The first 4 rows are patterns. Each new row is the sum of 2 different patterns, raised or lowered, with some noise. Before adding, each is slid sideways (what falls off one end comes back at the other) and multiplied by a number that may be negative. Names go in the order of the patterns.
Known rows, each followed by the names of its patterns:
[  2 -35 -11  24  -2  23 -35 -16  12 -12  -7   6 -22  -5  -1  11   2   4
  45  -1 -12  11  19   7 -11   5  -6  -3  16   3] | (2)
[ -5  23   8   5 -30  10  20   5  16 -11  12  -2  14 -18 -17  -4  26   3
  36  -1 -50  16  -8  11  17   4  50  -3  -4  15] | (3)
[  0 -42   2  24  -4  -3  19  -3  -3 -28  31  35 -12   8  -8  -4  34 -12
  14   1 -15 -24 -14  44 -11   0 -16   3   1 -13] | (1)
[ -8  19   1  26  -2 -13  38  15  15  13   6 -15  -3   6 -34 -43 -23   8
   0  -2  21  -4  -3  19 -20 -33 -16  -1   5  23] | (0)

New rows. What belongs after each?
[ 42   6  28  36  27  48  52  79  49  10  12  20  44  20  38   2  47  63
  30  32  -5  11  52   7  26  19  26  37 -24  39] | (1) (0)
[ 28  39 -13  60  42  -1  12  24  27  28  41  50 -10   4  36  60  49  10
  13  16  53  47  29  56  48  -3  59  38  42  15] | (2) (1)
[ 76   4 -14  20  15  28 -12  18  -2  19  41  16  -6 -21 -25  30  44  23
 -16 -14   9  -3 -30  16  -4  -8  14   6   9  11] | (2) (3)
[ -59  -34   31  -46  -24  -53  -54  -40 -113  -30  -24  -56  -42  -64
  -35  -43   -2  -45  -64  -40  -51    2  -35  -44  -47  -30    2  -19
  -67  -28] | (2) (3)
[  3   3 -10  37  25  23  -5  22  21   1 -11   9 -31  18  60   4  17  -2
 -22   6 -41   7  -2  -1  20 -31  -4  -4  20  -5] | (3) (0)
[ 10   1 -32  31   3  10  -6  -7  -2  -4  47   1  -4  -8   9  31   9 -14
 -24  -9  48  15  -7  27  13   0   1  35  36  -9] | (2) (1)
[-15  -3 -44 -60 -36 -27 -49  -1 -22 -13 -35  -7 -17 -41  12  -8 -20 -13
 -18 -20 -22 -34 -54 -78 -26  -6 -35 -20  -1 -33] | (2) (0)
[ -9 -45   1   0 -42 -27 -12  -6  -8  -6  -2 -37  28  69   7 -10 -15 -12
 -27 -35  -3 -21   9  29  -8  -7 -14  -6  -6 -36] | (3) (0)
[48 10 33 42 47 55 -6 43 -1 31 45 28 62  1 55 41 -3 30 35 -8 26 29 64  2
  0 76 24 32 43 13] | (2) (1)
[ -4 -17  24  14   0 -21  -3  -7 -10 -14 -29 -16   3  17   7 -10   9 -28
  -5 -18 -11 -20  -3  -2 -55 -13 -13 -17  -8  -7] | (3) (0)
[  3 -13  15  -3 -20  -8 -16  13   0 -19 -13 -21  -5   9 -14 -26 -18  -3
 -26  -6 -13 -31  -9 -32 -13 -10 -36 -16 -42  -6] | (2) (1)
[-10 -21 -58 -30 -21 -22   3 -53 -26 -17 -36 -26  -1 -43 -29 -25 -16 -17
 -21  25 -26 -24   0   3 -24 -30 -31 -23   1 -15] | (2) (3)
[-30  22   2   2   0 -14 -45  18  -1   0   1 -35 -14 -18  24 -33 -31 -23
  15 -10  15 -14 -83   5  -7  -6   1   2  32 -18] | (3) (1)
[ 42  21  16  25  10  40  42  27  42  29  51  31  42  53  28  38  43  26
  23  30  44  -9 -12  19  35  35  31  35  32  21] | (1) (0)
[-41 -35 -34 -69 -49 -11 -44 -39 -35 -27 -32 -20 -10 -47 -35 -15 -33 -47
 -21 -35 -47 -40   9   1 -35 -33 -51 -29 -19 -42] | (1) (0)
[-14 -19  -3  -9   3 -12  -9  14  21   2 -21  -8 -16  22   7 -29   6   7
  -9  17  -3  -2 -18  -5 -15 -53  -6  15 -14  -7] | (2) (3)
[-28 -36 -36 -42 -17 -35 -43 -21 -77 -56 -31 -39 -32  -3 -45 -20 -47   6
 -16 -51  -1 -28 -24  -4 -34 -37 -34 -40 -75 -76] | (1) (0)
[-11  55  34  44 -33 -10  22 -21   0  11 -28  11  29  27   9   9  40  14
 -19  12  11  15   2 -16  -7  -5  12   5  16 -23] | (2) (0)
[-29 -18 -37 -53 -35 -39 -27  -5 -11  -9 -47 -19 -28 -51 -39 -19 -33  -9
 -26  -2 -22   4   7 -29  -6  -6   1  -7 -24 -27] | (2) (0)
[ 1 -1  9 46 16 35 42 33  7 27  5 19 13 59 30  9 35 35 33 66 30 55 63 41
 54 34 53 21 22  7] | (3) (0)
[ 59   5   8   6   3  39  11  20  14 -40 -28  18  44  20 -26 -21  25   4
 -12  15 -49   4  30  15   6  31  50   4 -29  50] | (2) (1)
[-10   5  40  19  43  44  27  -7  47  25  -1  25  11  36  34  30  21   7
  38  45  16  80  29 -12  46  19  21  37  31  46] | (3) (0)
[-15  -8 -10  36   8  -4 -23  13  22  17  10  24  -8   3 -21  -3  39   4
   5 -21  -4  48 -11  26   9 -21 -19 -10  76   6] | (2) (1)
[-29 -31  -8 -67  -8 -17 -17 -19 -47  -4 -16  12 -21 -37 -32 -37  -4 -56
 -49 -50   0  -7 -23 -31 -26 -52  -7   6 -58 -26] | (3) (0)
[ 77  19  16  12  25  22  22  30 -16   6  42  33  22  56   5  13   5  46
  54  18  21  17  19  62  12  40  47  11  -3  18] | (2) (1)
[  3   3 -26 -18  -3 -32 -15  20  -9  -5  -7 -14 -17 -34  -4  13  -6 -15
 -19 -22   8  12 -19 -11  -7 -16  13 -11  -5 -18] | (2) (3)
[-15   9 -22 -36   9 -36 -11  -8 -15  17  -7  -7  -2   6  28   7 -13 -25
  -4  -9  -5   0 -25   9   6   7 -19 -20 -28  13] | (3) (0)
[-48   0 -35 -34  -7 -43  -5 -24 -15 -55 -28   3 -18 -11 -31 -17 -43 -21
 -43 -63 -56 -21 -22  -3 -33 -62 -21 -37 -16 -27] | (3) (0)
[-31 -36 -44 -34  13 -20 -19 -30   1   1 -18 -26 -49 -16  -9 -19 -23 -13
  -9  -5 -33   6   4 -34  -7 -30 -20  -6 -26  -4] | (1) (0)
[  8  25 -12  21  -1  22 -16 -21  20  25  11  26  -3 -48   4  -3 -17 -21
 -16  36  -5  -6  23  -9  14  18 -13 -44  -8  13] | (3) (0)
[ 55  32 -21  37  49  29  30  36  81  23  10  40  10  40  43  26  -4  10
  34  44  37  31   6   6  40  -5  -1  24  27  22] | (2) (3)
[-38   8 -31  -2  43   2  13 -39   1  -1 -21   0   1  -3  -2  16  -7 -21
  22  -8 -28  -5  -7  27 -26 -21  -2   8  13   2] | (3) (1)
[ -1  15 -17  12   0   4  -3  17 -13  -9 -14  29  16  14   1 -38   7  10
   2  17   5  28 -12  -7  28  -5  16   0   6 -18] | (3) (1)
[-30 -26  -8 -29 -11 -15 -35  -4 -24 -17 -28  -7   3 -43  -1 -33 -21 -14
 -25 -16 -13  -6 -24 -32  -6 -15 -25  14 -18  -8] | (2) (1)
[ 42  25   8  39  -6  32  24  14  30 -18  24  31  48  10   6  34  13  43
  20  20  14  42  65  35  -5  28  -9  49  76   7] | (2) (3)
[-10 -23  -8 -37 -42 -59 -69 -67 -19 -27 -13 -33 -63 -24 -16 -45 -55 -74
 -22 -35 -12 -31   5 -17 -45 -22 -40  20 -17 -18] | (1) (0)
[  5  42 -22   6 -11   2   4 -53   4  -8   4  13 -26   1  -2  21   3 -12
  -5 -17  12 -13 -20 -11  21  12  -8 -26   2 -32] | (2) (3)
[ 25  14  17  11  42  -3   5   1  49  46  31  16  27  -6  44  63  -2  29
  17  18  36 -24  42  35  31  28   4  43  37  62] | (3) (0)
[13 34 23 30 29 25 47 69 49 30 12 14 10 29 35 15 33 63 38 30 30 15 39 -6
 31  8 35 39 -8 21] | (1) (0)
[  8  33 -22 -40   6  11   4  14 -15   0  -5   4  44  29  -6 -26  -4  33
  31  -5  13  22   0  52   8  -9   1   2 -14 -32] | (2) (1)
[ 23  18  17   8   5  32  28  29  25  12  20  43 -16  14  16 -34 -41 -22
  54   1   5   9   9   8  12  -7 -55  -3  28   8] | (1) (0)
[-19  -3 -40 -10  37 -21  12 -21 -19 -35 -18  16 -37 -15  -9  -6  14 -28
 -45 -48 -17  20  -6 -14  37 -17 -20 -29  15  37] | (3) (1)
[ -3 -12  -6   4  20 -24 -41  23   8  -7  -6 -23 -40  19  -9  -2  -3 -37
 -27 -28  32 -43 -31 -32   7 -14   0 -13 -92  -3] | (3) (1)
[ 22  30 -25  35   5 -13  16   0  22  18  38  38 -17   6  19 -13  27  13
  30 -35 -15  29   2  21   3 -11  15   9  -3   9] | (3) (1)
[ 3  2  2 25 27 38 45 41 24 16 23  3 21 35 31 70 17 39 35 45 34 22 54 21
 41 46 31 23 18 40] | (3) (0)
[ 29  25  -6  10  12   2  17  -2  23  -7  -5  33   1  30  -6 -13  26  -3
 -11   1 -19  21  -2  19   2  12  50  -1  -1  -2] | (2) (1)
[-20 -39 -11 -26 -24  11 -28 -14  -2 -41 -51 -39   7 -21  -5 -34  -6 -16
 -12 -19 -48   2   2 -13 -13  -6 -32 -23 -33 -18] | (1) (0)
[-48 -25 -14 -39  -7  -1 -29 -22 -27  -5  -5 -51 -22 -53   8  -2 -49 -18
 -24 -34  -8  -8 -18 -35  -5   0 -46 -25 -10 -29] | (2) (0)
[-37 -31 -10 -56 -46 -36 -12 -19  -7  18 -13 -31   1  -4 -23 -13  -9 -21
 -19  -1 -27 -26 -56 -52 -19 -38   1 -57 -39   1] | (2) (0)
[ 18  46  24 -11  48  29   1   2  23  44  46  32  49  17  47  28  57  72
  20  44  21  73  34  18  44  15  -6  34  47  34] | (2) (0)
[-10   0  -9   0 -19   7 -15   2   5  -9  -4 -10   7 -27  -3 -16  -4 -10
  21 -21 -46   2  -1 -20 -14  -5  23  -8 -13 -18] | (3) (1)
[-20 -34 -22 -14 -24 -24 -17 -75 -22  -2 -16 -10 -39 -34 -27 -73  -9 -21
 -43 -30 -44 -38 -62   4 -25 -54 -44 -41  -9 -40] | (2) (3)
[ 15  -2  -3   5 -27  15  12 -14   5  27  -3   2  28 -31  18 -23 -11 -24
 -25  19 -35 -18 -11 -28 -11  13  23  -8  20  38] | (3) (0)
[  2  27  22   0  -5 -11  13  22  50  13  40  55  42   9  17  67  35  20
  34  19   2  29  21 -10 -42  -6  45  14  33  10] | (2) (0)
[-24 -22  21  31   7  50 -23  -5  -1  32  40   6  -2   0   7  50   0  29
  54  -4 -23   7  71   8   0   6   8  10  17  18] | (2) (1)
[  3   1  39 -21 -31   0  33 -14 -23   3   1  -1 -24  -5   0  10  -5 -18
  11 -16 -14   9  18 -33 -43  17 -17  -8 -15   5] | (2) (1)
